Every row belongs to one group in each of 4 separate groupings. Each group adds its own fixed numbers to the row, and there is some noise. The rows also spread widely along 15 directions, which tell nothing about the answers.
In the rows, 128 means zero.
Known rows, each followed by its group in each grouping:
[141 137 105 158 202 106 135 129 130 152  88 134 158 141 109 116 163 117
 133 154 101 154 184 122 131  70  88  97 197 121  64 128]
gaf Q533 noz (1)
[199 108  66 128 135 133  88 126 160 105 173 130 140 154  85 127 171  66
 146  89 140  93 121 133 161 168 157 117 113 145  60 109]
Tudeb Q84 noz (1)
[141 102 161 187 128 131 152 127  76 140 124 108  76 135 127 132  58  99
 110 152 140 104 170  82 112 140 146 119 104 132  99  94]
Maru Q749 zev (0)
[163 102 122 143 148 125 104 107 172  88 149 143 159 199 115  64 184 101
 130 164 101 116 104 145 183 147 126 131 148 169 162 122]
Maru Q84 Gufu (2)
[115 140 144 152 120 102 146 103 164 158 145 173 157 157 137 144 111 133
 101 146 139 160 132  59  99 202  92 173 152 112 159 113]
Tuta Q749 taku (0)
[151 100 128 132  80 101 145 125 150 138 124  89 151 116 157 129 156 128
 123 105 158 135  87 142 144 187 162 128  39 176 121  79]
zivo Q533 taku (2)
[102 169 137 135 179 163 137 161  66 158 113  97 113 132 130 162 164  87
  78 169 111 102 134  81 116 128 115  94 165 129 106  98]
Tudeb Q533 zev (1)
[139 120 144 160 163 115 124 114 153 143 108 119 113 154  98 105  76 157
 177 159  96 171 187 160 127  95 129 106 153 122 100 150]
Tuta Q84 Gufu (1)
[147 102 186 107 137 129 101 102 126 108 100 102 108 105 140 114  86  91
 142  99 111 113 116 135 116  96 122 207 137 160 163 118]
gaf Q749 Mub (1)
[132 110 201 143 120 111  76 124 144 122 119 152 147 139 185 138 108  74
 101 129 152  65 133 105 111 146  95 176 147 139 160  52]
zivo Q84 kono (2)
[138 137  91  87 118  92 150 132 130 125 180 156 177 135 116 149 165 129
 119 107 107 122 133 149 163 116  80 136 200 107  96 150]
Tuta Q84 Mub (2)
[138 143  91 135 136 127 138 135  90  95 140 159 101 163 117 115 138 134
 120 164 116 114 167 138 157  45 116  37 166  79 103 163]
Tuta Q84 kono (2)
[105 163 165 161 147 127 138 138 119 180 105  85 106 105 136 154  95 149
 111 169 123 177 176 127 105 139 143  86 122  93 112 118]
Tuta Q749 Gufu (1)
[118 125 135 106  71 114 190 118  85 126 227 129 134 135 126 140  98 129
  61 121 119 104 102  90 141 185 126 173 132 121 161 126]
Tuta Q749 noz (1)
[145 144 126  99 136 114  90 120 158 106 136 156 149 112 130  94 128 159
 152 115 116 135 153 193 147  75 120 132 160  86 141 156]
gaf Q749 noz (1)
[110 119 137 147 181 121 114 132 173 160  96 135 151 149 145 114 121 149
 153 139 133 156 138 112  91 183 112 175 128 157 131  91]
zivo Q84 kono (1)
[174 135 160 143 156 148  65  85 141  79 105 112  90 180 155 152 114  45
 121 181 140  75 157 118 135 157 136  80 109 133 142  72]
Maru Q749 Mub (2)
[170 130  79 161 210 119  91  92 189 116 112 156 121 159 112  94 131 110
 144 136 126 176 151 103 123 169 130 134 138 121 115 134]
Maru Q749 kono (1)
[126 175 140 156 184 101 121 139 122 166 121 106 155 111 149 141 162 109
  40 155 107 180 181 102 148 145 116 123 183  85 110 115]
gaf Q749 noz (0)
[124  65 134 133  73 147 129 109 120 123 131 140  98 211  73 182  83  88
 152 103 133 108 149  77 114 125 126 167 107 137  99 139]
Tuta Q533 Gufu (2)
[135 147 119 123 225  96 124 106 133 113 119 103 115 133 144  87  88 163
 113 154  79 189 189 166 151 137 123 164 170 117 139 153]
Maru Q749 kono (1)
[157 145 146 108 177 127 112 168  87 145 172  80 102  93 117  93  73  82
  84  96  81 123 122 118 140 205 167 207 160 129 133 114]
Tudeb Q533 taku (1)
[130 122  70 103 176 132 133 179 103 111 113 135 127 104 137  35 185 139
 129 107 112 131 111 154 156  92 157 160 133 129 118 149]
gaf Q84 Mub (1)
[131 138 171 168  99 164 117 149 131 168 163  78 123 166  98 167 153  84
  99 179 123 116 134 114 147 164 163  55 123 121 111 100]
Tuta Q749 Gufu (1)
[159 110 121 195 109 110 171 118 138 165 153 127 124 128 108 108  78 153
 159 152 158 143 162 117 110 168 150  53  78 118  79  90]
gaf Q749 noz (2)
[157 134 162 152 179  89  94 104 153 137 114 108 135 112 128 111 115 102
  97 117  96 160 161 137 148 106 111 175 187 134 119 124]
Tudeb Q84 zev (1)
[124 171 173 140 159 135  58 135 164 154 102 144 135 109 154 146 122 102
 120 143 147 116 158 127 101 144 113 112 156  87 132  85]
Tudeb Q533 zev (1)
[116 109  69 101 130 139 127 137 124 127 131 149 118 180  79 151 154 101
 123  84 109 152 146  93 135 108 127 174 151 102  91 182]
Tuta Q533 Mub (1)
[154 121 134 166 134  70 167  98 147 175 150 104 165  99 139 161 119 120
 102 122 141 151 153 113 125 174 101 127 138 153  53  77]
gaf Q84 zev (1)
[105 103 168 123 115 128 134 135 102 141  59  97 122 132 120 159 108 149
 171 115 118 132 161 149 111  41 108 155 125 155 108 135]
Tudeb Q749 taku (1)
[129 139 120 151  89 109 200 145  81 174 157 118 105  67 135 134  90 141
 103 113 157 141  97  79  96 166 145  99  85 115  99 108]
Tuta Q84 taku (1)
[153 112 122 142 109 118 137 101 110 106 128  77 108 150 154 181 133  93
  95 141 151  98 152 128 151 159 151  94  67 158  78  82]
zivo Q533 zev (0)
[117 140 100 114 187 122  96 115 122 109  63 155  89 151 129 122  87 145
 139 112 117 168 184 113 112  99 124 177 128  93 136 161]
Tudeb Q749 taku (2)
[118 127 118  93  98 139 161 105  76 126 148 100  93 126 103 195  88 129
 102  98 120 145 137 103 122 101 115 136 123 116 102 163]
gaf Q84 noz (1)
[150 126 135 126 139 126 123 179 134 156 156  85 154 111  96  65 168 133
 128 107  86 155  90 170 172 134 161 150 151 159 127 138]
Tudeb Q84 taku (1)

New rows. What belongs after each?
[145 118  76 135 144 136 106 117 191 124 112 184 130 147  95  94 134 155
 185 112 148 179 116 129 110 136 128 109 113 103 125 160]
Maru Q533 kono (2)
[122 131  98 141 182 139 103 201 138 165  83 126 124  81 139  62 152 154
 151 104 139 172 124 142 111 150 175 143  97 115 110 118]
zivo Q533 kono (0)
[148 145 102 144 186 125 133 115 148 128 150 189 137 112 131  56 109 138
 162 145 138 111 108 105  94 168 115 142 151 129 144 104]
gaf Q749 zev (1)
[130 123  94 108 167  85 114 114 128 100 133 149 135 197 144 133 118 123
  87 131 107 140 192 120 166 164 107 187 157 110 117 137]
Maru Q84 taku (2)
[149  99 140 161  85 109 163 136 127 163 146 154 157  97  93 123 111 144
 170 112 143 122 136 133 109  81 102  96 145 112  86 125]
Maru Q749 noz (1)
[ 91 150  91 101 110 178 121 155 135 140  97 131 132 154 119 159 202 157
 146 135 152 155  92 121 122 127 137  86  89 127 128 149]
gaf Q84 taku (0)
[114 158 139 113 107 135 178 106  84 138 173  53 116 178 130 224 117 122
  69 177 112 131 137 108 151 204 121  79 113 158 113 101]
Tudeb Q84 taku (2)
[ 87 120  98 132  83 139 169 125 107 141 130 119 109 164 112 166 135 164
  86 125 141 184 141  82 131 144 149 132  71 104 127 163]
Tuta Q749 noz (0)
[149 149 140 140 134  76 168  74 139 128 126 119 133  67 158 107  69 175
 112 133 132 184 141 144 118 136 114 109 112 112 145 119]
Tudeb Q533 noz (2)
[177  92 185 188 122  71 126 114 123 149 136 115 126 114 136 126  45  88
 118 124 131 104 209 117 124 118 125 144 144 116  73  74]
Tuta Q749 noz (1)
[170 126 154 113  84 163 109 108 104  95 148 135  82  93 112 111  71 108
 159 103 144  89  93 136 113  88 152  94  96 109 163 134]
gaf Q749 noz (2)
[120 145 130  83  66 129 107 121 139 115 137 153 168 170 141 223 162 117
 139 134 158  73 151 161 138 107  82  69 139 103  94 111]
gaf Q533 taku (2)
[133 123 138 123 132  88 152 161  86 151 152 134 165  96 147 152 124 118
 112 116 128  86 161 142 134 102  78 131 190 124  64  90]
gaf Q84 kono (2)
[110 148 146 121 101 150 145 164  64 120 173  66  91 185 136 161  97 130
  72 189 113  91 186 152 173 174 171  77 108 111 114 111]
Tudeb Q533 taku (0)
[108 116  91  93  82 111 137 126 163 102 157 149 185 170 158 116 207 169
 106 121 147 122  98 156 170 175 138 158  74 141 167 118]
zivo Q749 noz (2)
[180 118 121 145 145  95 147 145 118 131 184 161 143  85 117  71  97 113
 155 111 122  86 122 140 128 118 112 125 182 129  90 107]
Tuta Q84 kono (1)
[ 91 102 126 110  88 166 141 110  71 115 133  81  63 207 105 228 113  84
  59 116 121 135 138  55 133 133 138 159  94 140 117 153]
Tuta Q84 kono (1)
[ 97 138 174 174  92 156 148 172 129 192 156 138 154 127 127 129 166 118
  99 165 148 119  71  77  98 156 119  83 145 132 155  89]
zivo Q84 kono (1)
[127 148 174 146 140 118 130  75 166 146 110  99 131 123 167 146 122 113
  79 160 134 184 104  88 110 182 111 123 118 145 173  94]
gaf Q84 Mub (2)
[107 163 105 140 172  86 165 106 114 125  90 164 137  79 192 111 122 188
 123 160 151 132 171 135 102 102  94 110 126 102 118 103]
Tudeb Q749 zev (1)
[156 131 155 141 180  95 103  97 163 149  97  94 141 115 118 133 116 112
 113 110  89 206 154 121 135 119 105 179 172 140 121 139]
Tuta Q84 noz (0)
[120 136 107 159 101 163 144 146 133 166 135 144 116 114 109 135 140 131
 145 129 176 123  96  86  86 172 151  76  76 118 106 102]
Tudeb Q533 zev (1)
[139 110 157 108  96 152 124 137  86 102 120 125 114 134  89  93 170  91
 105  98  86 125  54 112 163  15 120 154 171 155 187 184]
Tudeb Q84 taku (2)
[121  93 157 148 146 154 134 127  98 131  60 137 116 136 121 113 116 107
 177 136 134  92 127  95  81  54 101 134 127 165 121 103]
gaf Q533 noz (1)
[137 123 128 133  83 153 157 125 101 127 186 116 126 156  89 168 165  81
  67 138 120 127  83  84 154 133 118  92 158 129 130 152]
Maru Q533 kono (0)
[139 103 181 134  95 162 105 101 142 104 133 100  99 175 119 112 120  91
 119 143 117 123  76 108 138 137 148 130 102 170 201 123]
Tuta Q533 kono (2)
[169 142 122 127 113 149 119 107 128 116 153 111  94 126 132 142 100  85
 125 136 155 103 103 111 116 193 164  79  74 130 122  94]
gaf Q533 taku (1)
[114 118 182 164 114 113 194  95  79 137 116  84  94 118 159 136  38 161
 111 173 128 140 160 101 102 139 126 127  85 150 148  96]
Tuta Q749 noz (0)
[131 146 108 165 225 131 122 184 120 167 121 126 143 130  86  52 172 127
 113 146  71 179 151 120 149  96 129 138 219 114 112 158]
Tudeb Q749 kono (1)
[100 157 170 131 194 149  80 129 123 141  13 117 110 102 174 145 154 108
 117 141 131 151 129  99  87  82 105 150 133 134 157 108]
zivo Q533 zev (0)
[185 126 151 151 158 129  62 130 134 105 125 129 122 136 131 132 143  47
 122 138 130  74 147 135 147  98 120  87 170 124  94  92]
Maru Q84 kono (1)
[102 118 205 147 122 158  77 170 140 157  72  73 143 157 134 128 178 116
 128 160 116 134 145 148 144 100 147 127 116 152 154 101]
Tuta Q749 noz (0)
[150 164 190 137 196 124  80 144 126 166  98 104 122  51 147 104  88 105
 133 116 112 137 128 133  99 131 117 152 174 127 136  87]
Tudeb Q84 zev (2)
[157 133  99 123 123 120 143 105 121 105 158 140 137 144 127 147 142 110
 123 139 135 101 129 116 140 140 112  97 129 135 100 110]
Tuta Q84 noz (0)
[ 86 141 145  47  97 162 130 151 103 115 140 101 115 134 132 160 113 170
 152 118 108 122 113 176 133 120 122 162 127 132 161 160]
Tuta Q84 Mub (0)
[174 147 101 114 140  95 139 128 131 130 193 123 146  94 122 101 131 124
 102 105 109 133 114 160 165 162 140 122 151 116 107 131]
zivo Q533 zev (2)
[ 80  99 136  98 127 133 155 178  93 161 105  89 159 154  98 134 169 160
 134 110  84 149 141 149 149  72 113 184 155 154 110 157]
Tuta Q533 noz (1)
[132 148 119 106 126 114 139 101 124 129 124 144 120  73 154 182  74 152
 150  98 166 133 127 123  82 142  93 120 112 112 105 107]
Tudeb Q84 kono (2)
[163 142 159 135 116 110  88 173 166 189 135  92 161  81 104 116 154 125
 134  85 112 183 109 173 153 127 151 110 148 116 105 131]
zivo Q84 taku (2)
[135 124 115 113 114 105 107 130 163 112 131 149 154  97 169  82 142 160
 134  97 163 118 119 161 134 166 154 167  70 123 152  95]
Tudeb Q749 noz (1)
[133  98 100 126 159 150 197 118  36 113 128 112  79 125  95 141  84 107
 140 116 110  96 114  68  97  91 111 161 138 179  97 133]
Tudeb Q749 kono (1)
[164 101 126 170  93  93 116 161 153 159 150 116 140 130 125  91 138 115
 107 103 147 147 133 136 160 174 183 118  84 119  91  98]
zivo Q84 taku (2)
[147 182 119 132 186 130 123  85 139 131  81 116 118  75 136 161 137 131
 143 143 130 171 123 126  94  83  93  64 151 122 114 132]
Tudeb Q749 kono (1)
[145 127 123 129  85 134 129 103 119 108 195 199  98 133 104 116  70 111
 101  97 145 108  99  71 114 140 119 154 146  84 163 150]
Tudeb Q84 zev (2)
[109 192 160  90 127 153  73 107 172 154 109 127 154  91 143 213 157 117
 109 109 151 164  96 105  91 175  96 144 136 101 171 116]
Tudeb Q749 noz (0)
[150 141 157 131 141 128  97  70 172  97  77 121 152 164 143 151 179 107
 151 175 126 121 123 153 137  70  89  76 144 163 147 114]
gaf Q749 taku (1)
[122 136 120 144 136  93 160 152  77 164 114  96 129 123 161 188 118 120
  93 137 146 117 182 111 124 158 124  95 106 124  51  72]
zivo Q84 taku (2)
[124 141 134 133 172 176 106 135 120 109  89 185 102 134 102  49 116 146
 188 157 112 122 115 123  94  25 109  96 172 105 174 168]
gaf Q84 noz (1)
[120 133 133 137 170 125 126 115 142 122  93 170 149 149 133 104 134 144
 158 156 118 131 148 111 108  99  87 150 162 130 152 123]
Tuta Q749 noz (0)
[147 162 140  95 132 154 100 146 108 121 147  89 105  81 121  97 159 103
  86 104  97 148  67 136 154 112 166 129 133 114 173 155]
Tuta Q84 noz (1)
[129 154 175 138 161 130 120 155 110 167 115 108 133 100 165 159  99 103
 138 153 138  89 145 120  90 166 107 105 148 134 105  50]
zivo Q84 Mub (2)
